There are 9 hidden switches. A switch that is on adds its own fixed numbers to the row, and there is some noise. The rows also spread widely along 12 directions, which tell nothing about the answers.
(in the rows, 128 means zero)
Known rows, each followed by its switches (1 for on, 0 for off):
[122 130 157 138 111 128 112 156  95 116 118 149 121 152  91 170  84 136
 132 117 134  91 143 143  98 126 123 165] : 1 1 0 1 0 1 1 0 0
[129  87 111 110 170 162 145 165 115  99 175 175 125 103 122 116 121 139
 149 108 130 109 144  96 173  89 161 134] : 1 0 1 0 0 1 0 1 0
[128 153 117 126 126 150 112 165  81 131 144 120 119 178 114 117  78 134
 138 114  83 154 138 146 166  78 128 134] : 0 1 0 1 0 0 0 0 0
[121 144 202 126  80 144 107 111 117 154 150 167 167 128  95 169 130 193
  89 144  97  99 180  95 140 130  71 189] : 0 1 1 1 0 1 1 1 1
[116  80 172  86 174 119 145 198 116 119 128 196 108  92 132 113 145 148
  98 141 176  94 142  99 174 149  99 162] : 1 1 0 0 1 1 0 0 1
[ 91  99 166 110 126 142 129 147 118 121 140 129  93  99 102 113 119 122
 126 131 132 125 147 112 138 142 120 160] : 1 1 0 1 0 0 0 0 0
[109  88 168 122 111 136 112 133  93 121 119 158  57 115  85 147  89 117
 136 115 103  99 106 122 137 129 182 143] : 0 1 0 1 0 1 0 1 0
[111 106 120 101 172 136 144 136  86 109  71 132  68 164  96 131  83  96
 148  90  94 114 125 173 130 136 156 149] : 0 1 0 0 1 1 1 0 0
[110  70 165 117 135 101 113 156 117 119  79 139  86 123 116 129 115 139
 131 143 129  94 124 117 123 150 131 161] : 0 0 0 1 1 1 1 0 1
[148  96 210 126 165 111 117  96 149 114 171 154 139 180 128 114  98 137
 135 125  90 148  87 105 143 141 106 185] : 0 1 1 1 1 0 1 0 1
[154  75 163 115 170 158 143 158 113 115 179 161  91 103 118 102 134 121
  86 137 153  79 137  86 148 160 125 174] : 0 1 1 0 0 0 0 0 0
[186 135 101 127 152 168 102 126 144  99 201 152  55 170 160 141  77 140
 158 128  84  92  88 146 112  96 179 145] : 1 1 0 1 0 1 0 0 0
[142  85 124  93 143 151 163  49 162 122 113 103 129 168 119 113 116 170
 151 129  48 125 148 150 117 107 127 131] : 1 1 0 1 0 1 0 1 0
[123  94 131 113 114 123 128  91 115 138  61  75  94 183 125 122  93 131
 158 149  70  89 133 142  75 134 125 170] : 1 1 0 0 1 1 0 0 0
[146 114  97 111 130 177 118 141 126 123 158 137 106 103 126 113 146 147
 120 154  90  90 156  91 165 103 150 148] : 0 0 0 0 0 0 1 0 1
[115  88 152 113 151 152 127 127 113 107 154 103  89 140 112  95  95 117
 135  98 108 152 147 165 126 145 119 151] : 0 1 1 1 0 0 1 1 1
[103 113 131 111 120 138 106 182  93 130 124 115  84 120 127 114 117 135
 143 157 130 103 145 111 147 106 128 158] : 1 1 0 1 0 1 0 0 0
[112 143 130 113 106 135  94 143 101 149 131 112  83 151 161 114 104 160
 139 156  67 145 134 130 178 103 112 144] : 0 1 1 0 1 0 0 1 0
[ 99 147 152 126 116 139  88 161 111 124 165 140 143 116 116 129 108 145
 154 124  99 148 141 105 167  90 128 163] : 0 0 0 1 1 0 1 1 1
[106 200  95 124 147 143 104 172 109  93 139 130 153 146 143 174  88 159
 175 104 129 100 191 146 103  75 132 171] : 1 0 0 1 0 1 0 1 1
[151  77 137 122 136 125 136 151  76 133 112 136 112 152 104 107 110 126
 103 146 110  75 120  89 169 110 140 157] : 0 1 1 0 0 0 0 0 1
[117 148 172 147 147 135  71 190  98 101 199 136 166 128 108 126  87 104
 176  98 144 140 125 106 119  87 144 180] : 0 1 0 1 1 0 1 1 0
[130 101 136 119 119 129 111 148 141 131 117 140 125 127 131 140 126 186
 127 155 102  99 147 110 146 112 116 151] : 0 0 1 1 1 1 1 0 1
[110  84 152 115 144 129 135 168 114 114 141 161 108 124 124 119 113 154
 124 127 138 117 135 112 163 125 117 148] : 1 0 1 1 0 1 0 0 1
[158  55 141 132 171 127 130 122 172 100 144 103 153 142 137 109 109 159
 139 127 130 103 137 135  70 134 118 147] : 0 0 1 1 1 0 0 0 1
[127 142 185 100 133 120 150  93  66 160 102 158 114 176 110 128 148 151
  77 186  85  67 159  22 195 148  93 237] : 0 0 0 1 0 1 0 0 1
[100  93 161 110 136 117 100 150 136 111 105 141 104  93 121 149 118 156
 154 133 123 109 141 127 111 118 151 141] : 0 1 0 1 0 1 0 1 0

New rows. What belongs after each?
[137  99 166 146 133 116  96 173 102 110 130 156 149 133  90 146  83 109
 148 107 136 100 103 122 107 108 154 148] : 0 1 0 0 1 0 1 0 0
[114  84 120 128 142 140 107 147 124 103 149 127  89 106 122 117  99 132
 168 120 100 131 113 117 154  92 186 122] : 0 0 1 1 0 0 0 1 0
[143  77 165 106 170 128 157 183  87 127 142 171 143 134 104 105 114 156
  93 121 157  94 152 113 172 117  99 158] : 0 1 1 1 1 1 0 1 1
[146  67 143  97 167 125 148 133 132 107 108 166 104 126 110 129 120 151
 126 128 114  87 117 115 153 113 161 138] : 0 1 0 1 0 1 0 0 1
[167  85 157 129 150 160 138  95 160 122 182 151 151 131 115 120 121 144
 119 125  98 105 129 100 103 132 125 154] : 0 0 0 0 1 0 0 0 0
[ 93 107 155 107 135 151 123 129 111 125 149 101 128 116 125 104 130 133
 149 130 118 126 184 108 111 132  94 188] : 1 1 1 0 0 1 0 1 0
[109 140 143 117 110 138 109 103 100 139 103 100 143 171 120 135  98 151
 163 123  62 130 156 132 109  97 122 158] : 0 1 0 0 0 1 0 1 0
[160 154 142 117 159 133  52 169 156 112 194 139  70 138 203 120 114 143
 150 166 113 111 105 119 124 135 126 186] : 0 1 0 0 1 0 1 0 1
[ 78  53 103  94 149 143 160 154 102 116  57 128 120  81  71 110 132 118
 163 103  99 116 145 109 165  90 184 116] : 0 0 0 0 1 1 0 0 0
[ 93 185 172 121  93 160 120 148  87 152 141 143 126 144 104 168  93 174
  91 107 116 137 215 170 110 146  52 165] : 0 1 0 1 0 1 0 1 0
[145 106 210 128 124  94 100 150 111 138 147 185  90 162 148 146  89 166
 103 145 124 101  96 115 145 148 103 169] : 0 1 1 1 1 1 0 1 1
[113  94 195 125 104 124 142 132  77 151  97 137 119 161  77 135  95 138
  93 121 116 113 149 129 121 151  90 161] : 0 1 0 1 0 1 0 0 0
[123  90 164 101 158 111 103 162 139 117 115 144  55 119 154 117 129 147
 107 160 130 108 124 136 148 162 117 153] : 0 1 0 1 0 0 1 0 1
[141  97 103 138 122  93 115 110 106 120  50 114 104 167 126 162  98 160
 154 166  74  53 118 104 127  85 188 140] : 0 0 1 1 0 0 0 1 0
[140  84 155 106 143 144 157 119 119 145 114 125 126 156 118  96 141 173
  86 160 112 105 179 103 132 149  74 162] : 0 0 0 1 0 1 0 0 0
[101  88 136 101 144 149 130 119 116 125 123  89 147 116 102  77 145 118
 162 133  79 144 148  83 155  94 143 154] : 0 1 0 0 0 0 0 0 0
[131 126 106 114 113 185 107 151 126 135 170  98 108 121 125 103 125 158
 150 140  85 133 163 131 132  83 132 137] : 0 1 0 1 0 1 0 0 0
[ 84  99 167 127  87 157 119 149 116 128 128 138 125  76  60 151 108 136
 126  97 114 131 153 134 122 114 147 122] : 0 1 0 1 0 0 0 0 0
[114 107 154 126 152 116 111 166 108 104 130 121 128 145 115 117 102 120
 149 130 141 118 128 113 125 118 122 167] : 1 1 0 1 0 0 1 0 0
[123 123 157 131 124 135  94 162  90 119 152 123 119 129 112 130  96 124
 152 121 126 100 144 111 110 103 145 175] : 0 1 0 1 0 1 0 1 1
[101 109 130 101 132 103  94 142 154 118  57 103 127 130 143 141 133 189
 169 161  90 120 149 131 127  94 132 132] : 0 1 0 1 0 1 1 0 0
[130 125 191 141  92  86  61 111 137 151 114 105 125 185 171 127 100 166
 145 184  71 134  99 102 105 126  95 165] : 0 1 0 0 0 0 0 0 0
[115 145 130 147 104 141 100 125  79 116 116 115  87 154 105 170  82 117
 144 119  97  77 146 118  88 124 161 195] : 0 0 1 1 0 1 0 0 1
[105 123 166 109 121 118 101 117 113 136 108 111  72 129 133 131 115 133
 138 159  95 103 135 111 129 142 133 182] : 0 1 0 1 1 0 0 1 0
[ 96  87 141  86 160 151 157  80 112 113 110  87 104 144 104  91 137 123
 159 134  80 128 167 107 144 130 118 190] : 1 1 1 1 0 1 1 1 0
[ 97 137 197 148 104  89  58 188  92 120 134 135 110 113 133 162  93 134
 141 151 155  89 128  93 113 129 130 193] : 0 1 1 1 0 0 0 1 1
[121 114 149 111 125 133 108 141 127 118 145 143 141 130 121 128 130 163
 144 146 100 111 138  86 166  91 121 169] : 1 1 1 1 0 1 1 0 1
[165 116 144 152 138 144 110 133 112 114 195 138 114 185 151 118  75 129
 130 127 120 106 123 135  85 135 114 158] : 1 0 0 0 0 0 0 1 0
[125 136 147  95 218 121 137 104 141  99 136 128 148 181 156 105 138 148
 166 142  93 139 146  73 152 110 111 205] : 0 0 0 1 0 1 0 0 0
[ 89 130 169 117 162 114 112 149 104 110 145 151 123 117 133 128 125 140
 134 130 130 130 149  79 173 120 123 184] : 0 0 1 1 0 0 0 1 1
[105 100 181 116 144 107 126 138 109 130  93 131 125 139 114 127 113 131
 120 132 126 114 146 113 120 153 105 168] : 0 1 0 0 0 0 0 0 0
[125  83 128 112 126 145 137 166  71 131 115 130  95 124  94 114 110 137
 121 133 120  92 151 118 159 103 149 143] : 0 1 1 1 0 1 0 1 0
[132  96 163 115 125 130 129 114 129 132 109 144 128 142 112 142 112 152
 120 123  95 103 140 132 108 136 120 154] : 0 1 0 0 0 1 0 0 1
[103  98 153  85 146 134 140 124 112 126  91 121 135 125 102 120 142 154
 126 135 102 111 179 116 151 124 113 167] : 0 1 0 1 0 1 1 1 1
[103  82 133 112 131 153 148 114 127 130 110 114 131 104 104 114 130 142
 133 122  95 121 174 120 122 126 132 128] : 0 0 0 0 0 0 0 1 0
[124 108 132 129 100 124  96 191  97 130 125  95 119 129 131 112 101 154
 124 155 147  95 170 152 104 117  94 145] : 1 1 0 1 0 0 1 1 1
[100 157 182 129  87 161 103 127 123 128 192 174 132 107  95 166 107 153
 116 115  94 135 147 105 166 120 109 174] : 1 1 1 1 0 0 1 0 1
[121 124 158 116 116 141 114 139  97 138 122 154 108 149  95 139 105 150
 118 129  90 121 135 119 158 113 125 152] : 0 1 0 1 0 1 1 0 0
[161  61 157 156  90 144 113 173  66 140 152 139  94 144  77 123  70 120
 102 122 141  71 123 145  86 125 143 129] : 0 1 0 1 0 1 0 1 0
[122 130 144 109 176 116 137 171 115 114 135 177 126 165 140 123  94 167
 118 123 126 143 141 140 187 115  88 135] : 1 0 0 1 1 0 1 1 0
[121 147 148 123  97 149 120 142  69 159 130 147  63 148 123 136 104 153
  76 160 102  97 168 113 164 148 100 165] : 0 0 0 1 0 0 0 1 0
[ 96  58 165 130 111 142 121 135 109 129 144  94 106 105  99  85 124 120
 131 136 109 140 141  92 136 137 122 160] : 0 0 1 1 0 0 0 0 1
[117  90 144  98 154 136 140  93 126 122  94 123  92 137 112 126 119 126
 132 127  75 118 130 126 146 142 138 162] : 0 1 1 0 1 0 1 0 0
[148 119 179 120  99 125  99 156 163 141 136 201  68 102 144 183 105 199
  67 154 132  84 122 157 123 166 104 128] : 0 1 0 1 1 0 0 0 1
[127  53 120 112 144 135 147 179 116 119 121 136 126 105 125 102 137 156
 113 146 153  79 166 102 139 122 118 140] : 1 0 1 0 0 1 0 0 1
[119  97 184 128 135 144  90 176 130 127 205 151 130 115 130  90 119 140
 139 131 128 157 121  95 150 125 103 165] : 0 0 0 1 1 1 1 0 1
[112 129 123 107 117 156  88 173 139 121 140 148  99  89 129 140 136 167
 146 144 103 118 147 119 161  88 147 135] : 0 1 0 1 0 1 1 0 0
[127 103 138 108 118 129 120 146 112 137  91 156  70 119 125 157 104 155
 121 141 104  78 128 147 125 130 151 134] : 0 1 0 0 1 1 0 1 0
[ 99 115 109 100 164 166 131 183  85 114 143 127  99  97 114  88 140 107
 122 126 130 118 177 100 180 124 127 169] : 0 0 0 0 0 0 1 0 1
[117  73 133 129 125 175 135 199  72 117 136 146  99  91  68 127  98 114
  97  89 167  85 183 164 106 143 132 138] : 0 1 1 0 0 1 1 1 0
[152 123 124 138 140 136  91 159 124 106 203 146  84 147 167 124  91 147
 143 149 120  99 115 108 142 103 147 157] : 1 0 1 1 0 0 0 1 1
[140  90 168  91 196 134 170 130 120 114 138 194 159 137 105 118 129 147
 112 107 114 110 130  86 192 118 117 170] : 0 1 1 0 1 1 0 0 1
[ 96  94 150 136 114 119 104 160 121 116 109 126  87 130 129 141 101 154
 123 139 139 121 150 146 110 153 100 146] : 1 0 1 1 0 0 1 0 0
[159  69 135 121 146 124 141 160  99 124 124 180 133 159 107 112 101 169
 112 129 107 104 121 116 187  90 138 111] : 0 0 0 1 0 1 1 1 1
[119 111 130 135  78 124  68 202 107 148 141 133  37 105 168 125 120 175
 106 203 135  88 127  98 167 130 117 142] : 1 0 1 1 0 0 0 0 0
[ 98  66 166 100 105 125 132 104 143 134 110 148 131 107  99 122 132 165
 162 143  69 135 113  89 178  81 157 119] : 1 1 0 1 0 1 0 1 0
[135  65 133 137 128 149 109 153 107 114 138 120  56 106 107 114 103 114
 125 135 134  87 129 138 102 145 162 139] : 0 0 0 1 0 0 1 1 0
[153  55 129 139 145 131 133 132 123 106 120 108 127 128 106 118 115 138
 134 147 124  71 135  94 101 115 157 145] : 0 0 1 1 0 0 0 0 0
[104  69 167 126 149 111  86 159 151 100 145 100 129 105 145 100 116 129
 168 128 128 142 117 120 102 123 132 148] : 0 1 1 0 0 0 0 0 1
[124  83 189 114 165 107 124 123 158 110 120 168 140 136 116 143 107 154
 149 112 116 130 104 122 119 126 133 148] : 0 1 0 1 1 1 0 0 0
[ 91 112 154 124  62 168 133 101  85 158 127  80  95 127  71 121 106 128
 103 125  70 131 173 132 130 139 106 161] : 0 1 1 1 0 0 0 0 1
[137 123 171 138  78 120  91 146  99 146 124 151 124 137 118 158  89 160
 106 144 104  91 133 127 113 124 117 147] : 0 1 0 0 0 0 0 1 1
[176  82 128 108 139 150 157 100 128 137 128 153 156 161 112 121 118 175
 109 133  75  80 144 120 139  96 128 132] : 0 1 0 0 0 1 0 1 1
[112  88 161 115 135 137 142 125 115 112 131 150 129 130  90 133  91 112
 148  88 112 114 118 129 116 123 145 159] : 1 1 0 0 1 1 0 0 1
[ 75  91 131  92 222 120 139 139  80  70  98  84 144 105  98  95 131  52
 228  96 128 100 140  58 133  87 202 229] : 0 1 1 0 1 1 0 1 1
[122 109 126 103 143 185 186 153  70 128 145 166 134  99  51 127 135 128
  80 103 137  76 197  85 177 118 123 185] : 0 0 1 1 1 1 0 0 1
[163 109 170 138 129 127 102 207  79 130 176 199  64 129 129 137  97 140
  68 150 163  69 106 101 177 143 126 160] : 0 1 1 1 0 0 0 0 1
[ 87 156 175 145  94 115  58 162  85 121 128 129  75 126 118 171  80 122
 146 128 121 113 132 131 114 131 138 176] : 0 1 1 1 0 0 1 1 0
[105 146 173 141  80 122  74 101 107 145 106 106  53 162 128 158  92 127
 138 167  66 113 115 114 107 158 127 191] : 0 0 0 1 1 0 1 0 0
[ 96 123 157  97 144 161 130 133 128 134 152 150  80 114 127 120 135 153
 117 131  96 146 157 115 164 147 103 166] : 0 0 0 1 1 1 0 0 0
[104 147 152 101 154 155 127 163 113 118 154 148 122 118 106 130 109 135
 116  96 131 141 167 149 150 136  97 169] : 0 1 0 1 1 0 1 0 1
[132 108 153 147 123 144 107 148 125 103 174 140 129 132 105 146  65 105
 153  85 127 109 108 152  71 119 150 151] : 1 1 0 0 1 0 0 0 1
[ 84 160 134 109 120 157  91 133 121 130 131  88 103 118 137 126 113 131
 162 128  84 146 162 134 117 122 118 173] : 0 1 0 0 1 0 0 0 0
[112 136 154 128 112 120 102 130 108 126 109 147 108 145 110 163 106 148
 117 140  96 100 137 115 138 127 134 163] : 0 0 0 1 0 0 1 0 1
[151 108 132 129 119 155 133 133 113 134 140 148 128 116  98 141 121 155
 111 144 112  70 155  93 133 109 143 149] : 0 0 0 1 1 0 0 1 0
[127 101 145 131 174 145 129 135 119  94 161 114  87 127 120 121  98 100
 140 105 138 104 136 121  90 157 145 193] : 0 0 1 1 1 0 0 0 1
